The rows of a group lie close to one hidden flat surface of 5 dimensions, which passes through zero. Surfaces can cross.
(in the rows, 128 means zero)
Known rows, each followed by its group:
[140 148 153 192  52 147 127  72 116]
q428
[172  91 162 139  92 160 142 154 125]
q92
[100 153 121 133 101 180 142 182 105]
q428
[109 110 187  74 172 141 115 114 132]
q657
[129 138 114 139  84 169 137 177 109]
q229
[144  97 153 112 163 166 135 209 127]
q657
[131 122 124  88 180  59 144  78 137]
q229
[ 88 125 151 131  75 158 106 109 159]
q306
[131 101  69 119 118 132 102 195 165]
q400
[151 134 126 194  90 104 123  69 135]
q229
[101 106 124 128 106 134 136 160 166]
q92
[174 106 164  50 126 153 122 125  96]
q306
[120 106 132 164 119 145 118 163 158]
q92
[179 102 166 101 109 151 118 119 111]
q92
[179  93 107 132 119 115 114 147 145]
q400
[115 131 150 146  85 108 176  86 138]
q657
[142 121 119 132 117 114 158 135 126]
q428
[109 102 155 162 109 144 172 165 158]
q657
[146 144 130 110 158 101 139  98 102]
q306
[131 144 122 138 113 146 132 140 112]
q400
[ 77 146 120 154 123 144 155 161 134]
q400
[144 123 169 146 115 166  93 115 118]
q229
[169 104 122 175 166  93 156 149 136]
q306
[148 137 140  40 146 125  80  74 100]
q92
[136 115 140 180 100 149 117 143 139]
q400
[ 76 108 104 105  99 143 128 172 174]
q92
[125 142  75  91 135  79 183 137 116]
q229
[173 100  80 116 107 137  85 173 142]
q400
[106 149 136  55 102 167  99 113 102]
q306
[110 148  99  57 158 139  99 149 107]
q428
[101 140 167 131 136 132 191 124 115]
q306
[120  88 172 162 127 135 174 160 162]
q657
[153  97 120 224 160  78  91 103 183]
q657
[149  59 179 105 107 113 150 119 178]
q92
[ 95 129 102 153 112 131  55 112 169]
q428
[119 137 139  69 152 158  93 136 105]
q229
[125 113 147 123 174 125  89 121 149]
q657
[102 130 110 146 102 168  83 161 147]
q400
[101 114 127 154 144 131  79 134 172]
q428
[144 100  98 145 109 146  86 169 157]
q306
[130 145 171 145 112 153 114  86 104]
q428
[164 148 108 142  60 150 153 130  87]
q229

New rows, each followed by its group:
[112 140 106  65 175  90 127 104 123]
q229
[124 109 165 193 121 132 127 118 161]
q428
[159 118 127 147 120 133 161 162 119]
q657
[125 151 127 164 103 153 150 147 106]
q400
[141 159 105 116 101 158 117 145  83]
q400
[159 155 117 122  97  94 157  62  93]
q657
[149 132 102 145 102  98 174 125 118]
q229
[119 110 141 198 115 108 139 113 171]
q306
[145 105 148  91 173 159 112 190 117]
q657
[106 159  91 130 107 133  86 103 128]
q229
[134 146  86 107 132  73 157  95 119]
q229
[138  96 170 107 162 146 156 171 129]
q229
[104 131 160 118 146 151 204 179 107]
q306
[162 125 146  94 120 148 109 118 101]
q92
[122 110 134 190 111 112 152 135 163]
q657
[121 127 121  94 156 146 181 206 100]
q428
[163 123 114 121 133 100  85  84 126]
q306
[125 104 205 103 156 112 143  70 143]
q657
[117 123 151 122 127 152 168 165 122]
q306
[107 163 106 116 169 101 108  88 116]
q92
[158 149 109 135  78 110 176 105  94]
q657
[109 167  39 111 101  91 144 124 117]
q229
[ 81 157 154 135 117 125 153  88 125]
q306
[111 127 180 184 132 119 169 100 137]
q400
[153  88 161 129 130 152 163 186 136]
q306
[151 153  91 109 103 137 143 145  85]
q657
[173 142  94 113 194  96 146 154  84]
q306
[172 112 180 146 144 116 215 134 104]
q428
[146 121 178 162 131 135 173 126 113]
q428
[112 118  90 154 116 156 121 206 149]
q306
[137 122 164 170 113 126 115  85 137]
q428
[ 99  84 124 103 170  89 112 136 194]
q400
[123 150 126 123  92 100 147  61 116]
q657
[ 74 150 121  95 123 142  97 118 138]
q657
[160 105 104 126 126 131  90 149 141]
q306
[144  84 136 180 139  83 137 111 182]
q428
[194 107 164 140  95 167 141 146  95]
q92
[168 104 158 166 158  83 133  83 146]
q657
[142 134 134  89 162 136 169 165  87]
q306
[148 104 188 120 116 119 142  72 139]
q306
[108 115 130 177 125 114 122 124 171]
q657
[ 78 174  98  70 132 132  56  75 119]
q657
[131 135  95  42 152 113  98 122 115]
q400
[154 151 108 120 122 100 119  78 102]
q657
[ 84 174  93  83  98 150  72  92 111]
q306
[179 117  91 166 169 113  89 153 126]
q657
[101 114 124 134 134 123 115 135 165]
q92
[137 122 146 135 106 119 172 112 123]
q657
[138 118 115 114 141  96 107 100 139]
q428
[110 107 125 113  86 184 104 187 152]
q306
[131 139 158 123  83  97 185  45 114]
q657
[125 168 161 129  97 183 137 115  72]
q428
[149 157  92 115 117 132 171 165  80]
q400
[140 133 139 126 163 114  89  90 123]
q92
[123 124 143  62 201 125 106 141 116]
q428
[171 120 110 173 112 120 162 162 118]
q657
[132 111 176 113 187 138 171 169 115]
q428
[145 102 172 120 141 138 179 154 120]
q306
[ 92 123 163 185 134 125 164 128 156]
q400
[139 113 145  67 133 129 103 102 132]
q92
[102 158 178 145 117 157 108  75 113]
q400
[143 117 139 121 122 133  85 102 139]
q400
[119 133 125 124 145 111 166 141 124]
q400
[112 153  92 137 116 112  82  88 137]
q306
[153  88 104 115 148  94 134 151 160]
q400
[138  90 159 139 128 156 174 195 141]
q306
[ 86  97 163 134 152 156 124 167 169]
q657
[101 157 145  73 158 114 143  84 101]
q400
[118 130 143 107 146 113 130 100 127]
q400
[102 123 129 170  95 169  87 156 161]
q400
[107 169 157 139  94 188 111 119  89]
q428
[143 188 106 176 152 132 119 122  71]
q92
[169 105 152 160 134  96 164 112 133]
q400
[149 130 133 173 103 123 197 149 111]
q92
[166 152 109  76 176 101 128 109  75]
q306
[124 102 120 137 113 161 121 194 147]
q306
[ 95 164 100  81 154  90 133  86 114]
q92
[137 129  67 134 139 136  93 186 131]
q306
[144 116 146 107 138 120 113 100 130]
q92
[119 129 144 165  78 106 186  96 141]
q657
[187 103 146 121 148  81 156  93 122]
q400
[ 76 190 126 100 130 149 153 121  81]
q400
[ 94 131  97  67 167 101 142 138 135]
q400
[138 162  95  67 146 140  79 123  84]
q657
[148  98 197 107 150 119 172 110 124]
q657
[128 145  77 126  76 120 122 116 127]
q428
[121 113 190 139 143 182  57 119 137]
q229
[113 137 124 119 130 131  68  94 140]
q428
[201 123 110 103  92 150  75 120  92]
q400
[175 132 109  57 137 119  96 101  91]
q400
[116 114 121 144 147 101 148 137 159]
q229
[125 125 164 120 160 100 146  84 132]
q400
[185 127 134  85 146  97 136  86  93]
q400
[128 112 167  66 189 148  94 131 119]
q657
[139 126  62  74 131  80 101 104 139]
q428
[138 101  98 146 123  89 153 145 165]
q428
[176 115 121 145 116 118 150 137 113]
q400
[159 103 158 169 105 142 176 158 124]
q229
[103 159 115  88 129 172 125 171  91]
q428
[133 162 148 101 149  89 140  37  91]
q306
[156 137 119 118 143  95 196 138  92]
q400
[106 152  95  78 127 169  95 170 103]
q657
[128 115  99 157 113 138 134 180 144]
q400
[153 116 156 136 128 121 113  91 128]
q400
[172  88 141  96 115 144 101 139 131]
q306
[119 143 110  94 114 146  94 123 119]
q306
[137 177  94 103 110 152 153 154  61]
q400
[100  86 175 181 130 126 160 141 186]
q657
[117 141 118 133 154 139  67 124 131]
q92
[147 161 185 101 125 161 139  84  59]
q428
[ 74 104 183 142 111 139 171 125 173]
q657
[118 145  96 164  97 111 127 107 137]
q657
[204  81 116 126 149 119 103 162 132]
q306
